The rows come from 6 hidden closed curves, with some noise, and rows from the same curve form a group. Each curve winds through 6 dimensions. The rows are also pushed far along 4 directions, which tell nothing about the answers.
Some rows, each with its group after it:
[-17  30   0   8  -6   8  18   7   8 -31  13 -14  20 -11  -5  -8  22   0
 -13  11  13]  q_276
[-24  19   7   6  -3  -6   7   4   3   6  -7 -10   0  -8  -3 -14  -6   4
   1  16  11]  q_588
[ -3 -16 -10  -4 -11   3   6 -18  -9  11   8  -4  19   2 -19   6 -14 -17
   1 -11   3]  q_276
[  1 -15 -25 -20  -5 -19 -18  -2  -8  -1   6  -3  -4  19   1 -20 -21  12
  23   8  25]  q_663
[-13 -12  -4  -4   9   7  -4   5  -5  25  -8  -7   6 -13  -5  -1 -14 -17
   1  12   8]  q_663
[ -6   4 -12 -12  11   8  -1   2   2   2   9   9  14  -4 -10  11   1   7
  -8 -10  -5]  q_588
[  6 -32  -2  33   6   8   5  10  -8  17 -30 -11 -31  -4   1  -9 -16   0
   3 -15 -19]  q_871
[-29 -18  -9   8 -23  -6  -6 -26 -32  24 -19  -4 -10  16 -34  -9 -36  17
  36   1  -5]  q_942
[-15  14 -14 -13 -13 -10   8   0  14 -22   0  15  18   9  -3 -18  29  15
  -7   9  12]  q_276
[  3  21  11  -1  -7  -8  -4 -14   0 -12   5  11  -7  14  10   2   8  13
   2   5  -7]  q_942
[-29  20 -16 -17   1  -2   8   3  16 -19  -7  19  19   4  -4 -13  26  24
 -14  10   2]  q_588
[  9  23  -6 -15  -7 -11   3  27  24 -37  31   2  11   6  -2 -15  33   2
  -9   2  23]  q_588
[ 10   9 -28 -16   0 -21 -27  21  -7 -30   3  18 -19  30  18 -27  10  57
  38  12   3]  q_588
[-12  42  31  18 -15  24  40  -4  34 -12  11  -9  31 -35 -19  23  32 -45
 -55  -4   4]  q_871
[ -3 -10   5  18  -7   5  -7 -24 -20  16 -22   3 -21  13  -1   5 -25   3
  11   1 -24]  q_942
[ 29  25  -2 -37   9 -34 -16   8   9 -26  70 -11  14  10  19 -12  16  17
   9  -6  47]  q_276
[ -6  13   9   9  12   5  -5  16   3   4 -11  -1 -16 -15   4   1  12  21
   1   2  -6]  q_788
[-19   4   3  -4   3  -7 -10  -8 -10  16 -11   4  -7   2   1  -6  -6  19
  12  14   1]  q_788
[ 24 -10   9 -17  19  16   0   9  -3  28  47 -18  33 -29  -9  32 -15 -53
 -11 -15  14]  q_663
[-21  10  13  27  -9   6  14   1  13   1 -37   0 -20  -5   0 -13   7  -3
 -18  13 -10]  q_663
[-15  35  -2 -16   1   3   7   7  24 -27  12  14  21  -1   1  -3  32   3
 -24  14   8]  q_942
[ -5  42  27   4  -2   5  18  31  37 -19   7   2   9 -21   9  -7  46 -23
 -35  22  12]  q_588
[  4 -26  -7  15  -1  -7   7   2  -2   1 -12  -1 -17  13  -1 -20  -1   5
  -2 -16 -11]  q_788
[ -8  16  14  18  -6   3   8 -10   4   9  -4  -9  -7 -12  -5   2   1   2
 -10  -5  -1]  q_871
[-45  -5 -21   6 -11 -18 -18  -4 -28   6 -40  -6 -24  15  -7 -38 -18  54
  46  31  11]  q_788
[ 36 -36   2  11  38  15 -19   8  -6  22 -27  30 -34   2  39  17  17  17
  -8 -23 -51]  q_942
[ 31 -14   6  28  37  17 -10  34   8   9 -24   8 -48 -17  23   9  18  31
 -11 -33 -40]  q_788
[ -7  29   4  -5  -4   5  21   7  26 -34   3  18  22  -2   0   2  43   3
 -28   0  -7]  q_663
[ 11  -8  10   6   0   1   3   9   6   7  10 -11   0  -9   0  -5   9 -24
 -10  -2  10]  q_871
[-42   0 -12   9   2  20  20  -4   5   9 -33  10  15  -9 -19  -4   4   0
 -22   6 -17]  q_588
[ 49 -17  18  13  16  10 -10  14   9   3  -3  18 -30   3  32  15  21 -14
 -16 -15 -30]  q_942
[ 24 -10  24  31  10  21  14 -13   2  25   3   0 -13 -11   1  26  -5 -26
 -31 -36 -38]  q_276
[  9  -7  -7 -15   4  -5  -2  -5  -5 -15   5   8   7  13   2  12  -8  12
  12 -12  -9]  q_871
[ 45   9   3 -23  15 -27 -20  14  -8  -7  62 -13   4   3  20   3  -3  16
  27 -19  24]  q_663
[ 12   3  22  10   9  -7  10   0  13  23  15  -5 -10  -3   4  -1  -9 -17
 -21 -19  -6]  q_788
[-32   8  -8 -15 -21 -12  13 -28  -9 -14  23 -11  34  11 -34  -3 -10   5
   9  -2  20]  q_788
[  1  10   6   3   2  14  17   0  13 -13   2  11  17  -7  -4  15  22  -9
 -25 -10 -15]  q_663
[ 20 -14   0  24  21  25  -4   6 -14   9  -4  -8 -16 -15  12  18  -6  -1
  -4 -18 -25]  q_276
[  2  11  -3 -16   7 -16 -11  22  11  -2  18  -5  -5  -1   5 -17   6  12
   6   5  26]  q_788
[ 47 -27 -15 -29  -5 -44 -40 -15 -19   2  28   9 -24  43  29 -17 -13  30
  45 -10  21]  q_276
[-17   0 -14  -2   3   2   6  -1   2  -1  -3  -1  10  -4 -12  -5   3  12
  -5  -5   2]  q_871
[ 30   4   9 -30   2  -5 -19  12   6  11  55 -11  13  -9 -12  21  -8 -33
   3  -8  31]  q_942
[-13  -3 -11 -12  10   5   7  -7   7   4  -8  13  15  -2  -2   5   6   4
 -16  -5  -8]  q_588
[-16  18   0   3  -5  11   0  -8  -6   0 -16   6   8 -12  -1  10   6  10
   5  16  -3]  q_276
[-10  13   4  13  12   5  10   8  13 -12 -15   4  -5  -3  21 -15  20   3
 -24  12 -10]  q_942
[-31   0  -7  21 -15  15  19   8  -3  -1 -23 -20  13 -19 -18 -14  -1 -14
  -2  19  12]  q_276
[ 21 -19  10   9  -2   2  -6   2  -1  16  -1   0 -16   4   4   4  -8 -24
  -1  -7  -9]  q_788
[ 16 -10  21  -5  -6  12   5 -10  -2  16  34 -21  24 -13 -12  22 -17 -72
 -16   2  16]  q_942
[-13 -42 -39 -13 -10 -31 -32 -14 -29   2 -47  20 -30  46  24 -46 -15  49
  50  31   5]  q_588
[ -7  13   4  16  -5   2  22  -4  15 -17 -14   9  -3   5  -1  -4  15  13
 -21 -13 -20]  q_588
[ 35  13  13   1  13  -3  14  17  23 -27  26  -3  -1  -6  10  19  13   0
 -17 -34  -8]  q_871
[ 11  -7   2 -11  -4 -12  -6 -12 -12  -1  31  -4   6  14  -9   2  -7  -1
  11 -13   5]  q_871
[-20   9  -7   1  -5  11  12   7  13  -7 -10  13   9  -2 -15  -4  16  -2
 -17   3  -8]  q_788
[ -3   0   8   8  -9  -3  -5 -25 -16   8  -7   3 -10  13   0   5 -17   6
  12   2 -13]  q_942
[ -3  12   0  10  11  -3  -3  25  10 -12  -7  -3 -20  -9   4 -11  20  33
   1  -6  -1]  q_788
[  8 -12   4   3   3  20  16   5  11   4  -4  -8  18 -22  -7  22  -2 -40
 -21  -8   1]  q_871
[ 13  26   1   7   1   6  15  27  10 -14  34  -4  17  -9  -1  -5  14 -12
  -9  -7   0]  q_663
[-28  15   3   9   1  18  21  10  22  -2 -23  20   9  -8 -11  -4  27  -6
 -34   7 -20]  q_788
[-16   6  -3   4  -3   3   6 -11  -3   4  -5   4   1   3 -16   3  -8  13
  -1 -10 -12]  q_788
[ 12 -42  -4  19  26 -11 -36   7 -30  44 -47  10 -63  11  34 -19 -19  49
  38  -1 -29]  q_942
[ 40  13 -15 -44  -1 -44 -27  -3   5 -51  40  23  -1  41  32  -9  31  55
  27  -9  20]  q_663
[ 12  29  21  11  17   1  19  33  28 -21  15  -2   2 -21  17  -4  45   7
 -26 -11  -3]  q_663
[-22   0  -5 -25 -14  -7  13 -21 -13  -5  30 -18  47   2 -35  10 -28 -26
  12   4  25]  q_871
[ -8 -20  15  17   0  25   5  -7 -10  34 -17 -10   0 -16  -7  11 -21 -54
 -13  16  -9]  q_942
[ 20  27  29   7  16  -5  14  31  26 -21  15   1  -8  -9  18   2  27   0
 -19 -10  -9]  q_871
[ 23  -5   2  14  16  12   0   3  -8  24  19 -12 -10 -13  -3  21 -32  -6
   0 -35 -17]  q_663
[  7 -30   5  11   9  20  11   3  -6  24  -7 -21   8 -23 -12  23 -32 -43
  -6 -13  -4]  q_871
[-14   7   3  21  -2  15  10 -19 -13  16 -10  -7   1 -12 -14  16 -19   7
  -1 -12 -18]  q_276
[  3  -5   3  13 -11  13  -5  -9  -6  10  -7  -1 -15   5 -11  10 -19 -18
  -1   1 -12]  q_942
[ 10  -9   1 -11  15   8   7  -4  15   5  -1  15  14  -6  10  16  13 -13
 -27 -12 -11]  q_588
[ -3 -12   1   2  14  17   9  -7  -4  18 -18   9  14 -11   8  19 -10 -18
 -12   1 -22]  q_588
[-24  27 -15 -32 -39 -22   4  -9   3 -28  31  -3  39  21 -17 -26   0 -17
  15  39  49]  q_663
[ -5 -10  11   3 -27  -6  15 -19  -5  16  19 -21  19   0 -23  -5 -18 -46
  -1   2  24]  q_276
[ 38  12  17  19  29   8  -6  27  15   4   4   1 -30 -21  34  11  22  12
 -16 -20 -17]  q_276
[ -1   2   4 -14  -2   4  14  -8   1 -11  18  -5  29  -2 -16  22 -11 -19
  -4 -12   0]  q_871
[-16  13 -26 -16   2  -4 -13   6  -5  -6  -6  22   4  13   6 -16   2  31
  14  19   0]  q_663
[-20 -16 -28  -8 -20 -15 -10 -14 -32  -2   9 -30  13   9 -19 -22 -37  10
  45  16  39]  q_276
[  3  34  -4 -26  -3 -36 -16   9  24 -31  19  14 -13  20  18 -28  37  47
   2   8  28]  q_588

New rows, each followed by its group:
[ 32  28  18  -8   8  -6  21  18  31 -39  38  -4  14  -8   6  18  22  -4
 -22 -30   2]  q_871
[ 19  12 -11 -22  34  -7 -10  40  24 -18   0  24  -3  -5  44 -10  39  29
  -9   5  -1]  q_588
[ -5  16  -3  -6   9  20   4   6   1  14  17   5  23 -16 -10  18  -9 -21
 -13   0  -6]  q_663
[ 11  11  11 -10 -10   1  -6 -10   4  -3  24   5   6   4 -11  17   5 -14
  -4  -5   3]  q_588
[ 31 -41   1   8  17   8 -19   4 -11  28 -24  12 -29   3  24   9 -10 -12
   4  -5 -24]  q_588
[ -6  -3 -32 -24  16 -22 -21  25   1 -16 -15  17  -8  17  32 -36  14  49
  25  23  13]  q_588
[ -7   9 -28 -41  -7 -40 -28  -1  -1 -12   5  20   1  26  17 -31  14  54
  34  20  33]  q_276
[ 26 -37  10  20   4  -3 -10 -18 -23  35  -5  -9 -33  11   3   8 -39  -6
  15 -27 -22]  q_788
[  1   5  15  21  10  17  22  18  15   1  11 -20   3 -28 -19  10   7 -16
 -25 -25  -4]  q_788
[ -5  14  17   3   1   6   0 -14  -4  22   7  -3   7 -14  -1  14  -5 -15
  -8   5   0]  q_276
[-34  17  -6 -21  -9  -2  23 -13  18 -13  10   2  45  -4 -19  -3  13 -14
 -25   8  19]  q_588
[-62   0 -16 -16 -27  -5  28 -33  -5   2  -4 -15  52   2 -43 -15 -21 -23
  -6  22  30]  q_588
[-31  23   2  16 -14  10  10   6   7   4 -22   1  -4  -8 -21  -7  -3   2
  -5  14  -4]  q_788
[  8  -5  17  12  18  32  18  -6   5  20  16 -15  17 -27  -6  31 -16 -56
 -38 -15 -13]  q_942
[-30  11   2  21   5   0   7   1   1  12 -39   1 -18  -5   6 -17  -5  24
  -1  13 -13]  q_588
[ -1   1   0  10  11  23  13  27   2   9   4   1  19 -21  -2   0  14 -25
 -14   6  -9]  q_663
[  2  -6   1   3 -16   7   6 -26  -6  11   6 -12  13  -8 -16  18 -17 -24
  -4  -7   9]  q_871
[ 27 -13  -1  11   3  23  -6  16   0  -4   3  -3 -13 -10 -12  26   0  -9
   0 -23 -16]  q_788
[-22  -9  -4   2  -1  12  10 -15  -9  11 -25   6  16  -2  -4   5 -12 -12
  -3  14 -14]  q_588
[-42  19  -5 -11 -22  -2  24  -7  12  -1   3  -4  40 -11 -30 -12   9 -16
 -14  18  26]  q_276
[  3 -39 -15  -7   7 -15 -27 -25 -37  22 -20  14 -19  27  16  -8 -22  32
  37   2 -16]  q_942
[ 31   1  17  14  36  20  -4  11   7  22 -11   5 -24 -28  24  40  -7   9
 -15 -30 -34]  q_871
[ 21 -16  19   0   2   9  -7 -11  -9  28  17 -10   4 -13  -1  23 -12 -41
  -5  -6   4]  q_871
[ 33 -42   3  20   5   0 -17 -19 -25  26 -20  -1 -42  13  13  15 -35   5
  20 -27 -29]  q_663
[ -6  -4  -1   4  -7  15  11   2   7  11   1  -8  11 -10 -16   4 -15 -40
 -16   5   6]  q_663
[  0 -18 -19  22  -1   7  -2  13 -26  16  -8  -4 -11   6  -2 -17 -25   8
  25  -1 -16]  q_663
[-12   7  10  22  18  32  27   8  15  18 -12 -11  11 -40 -15  26  -3 -20
 -37 -21 -19]  q_871
[ 14  -7   1 -29  -8 -22 -22 -32 -26  17  38 -20  13   7  -6  17 -45  -8
  39  -1  33]  q_871
[ -9  -2  -6 -14   6   1   6  -9  -4   2  -6   8  22  -1   8   6  -5  -5
  -1   9  -3]  q_588
[-16  10  -2 -13  -3 -13   0 -20  -4  -3   5  -4   9   3  -7   2  -8  21
   8  -2  11]  q_663
[ 19  -5   7 -10   5  -9 -20 -11 -11  13   6   1 -10   2  16  14 -13   5
  17   0   3]  q_871
[-23  24   6   2 -13  -8   4   0  16  -7  -1   2  -4   3 -15 -17  17   8
 -12  11  13]  q_588
[-17 -19  -9   4   3  19  -3 -18 -19  29 -10  -3   5  -3 -21  15 -32 -15
   1  -4 -13]  q_942
[ 16  -7  18   6 -12  -1   4 -14  -8  13  22 -11   2   1 -20  19 -16 -23
   3 -21  -3]  q_942
[ -5  16  13  -6  -9  -6   3   8   4   4  19 -15  12  -9  -6  -6  -4 -23
   2  18  26]  q_588
[ -5  33   3  -4 -19   1   4  13  24 -30   9   9   3   6  -7  -9  26 -10
 -17  18  13]  q_942
[ 15  20   4 -31 -17 -21 -17 -12   3 -13  53  -3  12  16 -14   6   0  -1
  11  -3  31]  q_588
[-49   8 -14  -8 -22  -8  12 -10   0   9 -17  -1  25  -2 -24 -23  -1   3
   4  26  23]  q_276
[  4 -44 -17  17  -3  12 -24 -13 -36  32 -49  20 -32  20  12  -3 -30   4
  30  14 -36]  q_663
[-43  40   2   9  -4  14  37  18  36 -28 -14   6  27 -21 -16 -14  48   2
 -45  10   1]  q_871
[ -3  27  15  -4   2 -19  12  13  28  -2  21  -1   0  -1   6 -20  16  -2
 -22   0  15]  q_788
[ 13  17   5  -2  14  -6  -5  24  12 -16  17  -7 -11 -11   6   0  19  25
   0 -15   9]  q_788
[ 38  -3   9 -26  18 -17 -19 -17 -14  26  57 -22   7  -5   5  31 -46  -6
  20 -31  20]  q_588
[ 15  22 -16  -3   5 -17  -9  21   4 -21  16   9 -14  15  19 -21  10  44
  16  -5   1]  q_663
[ 33 -19   8  -2  24 -13 -18  -6 -16  22  22 -14 -18   1  25   6 -25   4
  14 -18   0]  q_942
[-32   1  -8   8  -5   3  12 -10  -5  -1 -12 -10   9   3  -4 -19 -11  -8
  -7  19   6]  q_942
[ 31  -1   5  -3   5  11 -12   8   5   0   2  23  -7   5  22  14  13 -15
  -7   4 -18]  q_663
[  5  43  19 -40 -13 -40  14  -4  26 -11  89 -27  44   2 -16  -9  -5 -29
 -11  -6  64]  q_788
[ 11  22  -7 -14  -1  -3  -5  21   5 -25  31   3  10   4  -2   0  11   9
   8   0   9]  q_588
[-23   9   7  13 -21  -8  12 -10   6  -3 -20 -10  -9   4  -9 -17  -8  -3
  -1  15  10]  q_663
[ 22  -8 -19 -29  -8 -19 -19 -14  -4 -17  15   6   4  18  14   1   2  17
  20  -1  22]  q_871
[  9 -41   2  31   1   6 -11 -18 -24  35 -43  -6 -46   8   5   3 -42   3
  17 -12 -29]  q_663
[ 35  -5   4   8  11  11  -9  -1   9   1 -12  18 -21  -5  26  22  19   9
 -15 -19 -23]  q_871
[ -3  -6  -3 -11  18  -2 -10   7  -5  10  -1   7  -2  -1   7  -1   1  14
   6   1  -6]  q_871
[ 13   7   7   1  -2   2 -15  11   1  11   3   2 -16  -4   0   9  -9  -6
   8   4   2]  q_788
[ -1  -6   5  -3   7   1   2  -7  -3   2  -1  10   9   1   7   3  14  -2
  -7   0 -11]  q_942
[ 27  -4  -1 -18   3   4   1   2  14 -12  19   0  19  -9   7  22   9 -21
 -11 -10  13]  q_871
[ -8  10  14  26  -3  12   5  -8   1   1 -35  18 -24   5  10   1  10  10
 -12   6 -35]  q_942
[ 12   2  -3  12   2  12   9  17  -9   6  24 -10  12  -9  -7   0  -9 -18
   4  -9  -6]  q_663
[  6  18  21   2  15 -11  -2  20  14   5   6   1 -11 -11  18  -8  24  12
  -7   2   4]  q_942
[ 10   9  13   2  13   7  -9  32  19   9  -8  15 -19 -14  10   0  30   1
 -14   5  -7]  q_942
[ 25 -14   5   2  -5  -9 -12   0  -4  -4   2   8 -18  18  14  -5   6  -2
   8  -2  -4]  q_942
[ 29 -24   7   4   2  -5   0   1   2   7  11   0 -11   9   6   0  -2 -18
  -6 -20  -7]  q_788
[  3  16  -9 -10  -1 -17 -12  10 -14  -1  25  -5   3   8   9 -18 -10  20
  31  11  15]  q_663
[12 -1 -6 -1  0 -3 -5 21  7 -6 -3 -3 -2 -9 12 -8 14  2  6  7 15]  q_276
[ 12 -11 -23  -9  15  -6 -19  26 -11  -3  -1  16  -5  11  24 -22  13  26
  24  11  -3]  q_663
[ 20 -10   2   3  -7   6   5  -3  -1   1  28 -13   7   0 -20  14 -15 -27
  -5 -26   2]  q_588
[ -6   7  -7 -11 -14  -1   3   2   8  -5  10  -2  15   3  -8  -8  -6 -24
  -5  17  18]  q_663
[ 14  16   9  12  20   9   7  11  13   5   9  -1 -11 -15   6  16  -1   9
 -18 -27 -17]  q_663
[ 15 -18   9  23  34  21 -26  19  -5  35 -51  26 -53  -8  40   5   7  14
  -6   9 -45]  q_942
[-23  19 -25 -44 -21 -52 -31 -19 -16 -13  13   6   6  35  10 -40  -5  55
  53  39  49]  q_276
[ -8  -8   7   4  -1  14  11 -14  -7  14  19 -14  24  -8 -13   5  -6 -45
 -20   3   5]  q_276
[ 18  39  19  -6   2  -2  -4  18  35 -22  19  21 -10  -2  10   5  50   9
 -30  -6  -1]  q_588
[ 41   9  12 -15   8  -8   9   4  13 -24  47 -10  14  -2   1  30  -6 -10
  -6 -38   4]  q_871
[ 21 -49 -17   9   7   2 -20 -21 -33  19 -25   9 -29  20  10  10 -29  22
  28 -23 -34]  q_663
[ -6   4  -7 -16  -2 -19 -23  18   1   0  -3   9 -16  11   5 -24  12  25
  21  20  18]  q_942
[ 36  30  15 -31   6 -31 -18  -7   4  -5  77 -19   9  -1   7  15  -4  10
  11 -22  40]  q_871
[ 44  39   2 -40  20  -7 -18  19  14  -9  76   9  26  -7  17  24   9  -5
  -2 -12  18]  q_663
[ 13  -1   6 -17  -4 -14 -19 -18 -14  11  15  -5   0   5   8  10 -17   2
  22   4  15]  q_871
[ 70 -10  -2 -21  23 -10 -27  18  -7  -7  49   2 -11   9  28  24 -11   7
  23 -31  -2]  q_588
[-17   5  -3   2   0  -4   6   0   3  -7   6  -4   7   4   2 -24  14  -2
 -11  13  10]  q_276
[ -6   1 -19  -9 -18  -2  -4   7  -2 -22   9  -5   8   8 -24  -4  -2   7
  18   2  17]  q_788
[-42  21  12  -2 -35 -10  25 -23   6   0  15 -35  31  -8 -40 -10 -27 -40
  -5  22  45]  q_663
[ -9  56   0 -30  -3   2  11  15  26 -23  50   6  48 -12  -8   5  24 -15
 -20  13  26]  q_663
[ -9  33   7   1  -7  -9  12  16   3 -12  29 -12  20  -8  -3 -16   8  -1
   6  12  19]  q_663
[  1 -10   1  11  16   1   7  15   8   4  -9  -9 -10 -13   5  -6   6   7
 -10 -14  -4]  q_663
[ 13  -3  -6 -33  17  -7  -2  -7  -5   4  28  -1  33  -4  12  18 -15 -12
   4  -3  13]  q_588
[-15   7  13  11   5   4   0  23  10  15 -20   6 -15 -14   0 -13  21   3
  -8  14  -3]  q_942
[ 35 -12   8   3   4   0  -7  18  12   8  -2   7 -15  -7  22   3  19 -13
  -6  -5  -1]  q_276
[ 18 -29 -17 -14   8  -8 -22 -13 -22  12  16   3  -6  17   0   4 -17  17
  22 -20  -2]  q_871
[ 15  -6   3 -15   7  -6 -23  -1  -8  11  11   2  -7   6  19   1  -6 -11
  10  17  12]  q_942
[ 20   0 -13 -28 -11 -20 -26  -9 -13 -12  18  17   4  29  17  -6  -1   9
  30  17  13]  q_663
[-10  -2  19  25  -8  26  10  -9   2  28  -8  -8  -7 -16 -30  19  -9 -35
 -25  -9 -16]  q_588
[ 22  -2  18  13   9  17  24   2  10  -4  15 -13  10 -17 -11  35 -13 -28
 -20 -37 -20]  q_871
[ 34   0  -8 -18  -2 -20 -11  -5   2 -21  36   4  -3  22   6   3   0  17
  11 -25   7]  q_588
[ 17  15  20   1  -6  19  26  13  23  -7  53 -22  35 -25 -32  26   6 -64
 -36 -23  15]  q_588
[ -5   2  -3   6   2  14  -8  -2  -6   2 -27  19  -5  -1  15   3  18   9
  -1  18 -17]  q_276
[-25  14   6  14  -3  16  29  16  28  -5 -13  -8  13 -22 -15  -8  16 -28
 -38   8   6]  q_663
[ 10  -7  -6  -5  24  10 -10  26   5  10  -5  12  -2 -12  20  -1  17   0
  -6   6  -7]  q_663
[ -5   3 -13   8 -11   0   8   8 -17   2  21 -15  15   3 -14 -16 -20  -6
  20   2   8]  q_663
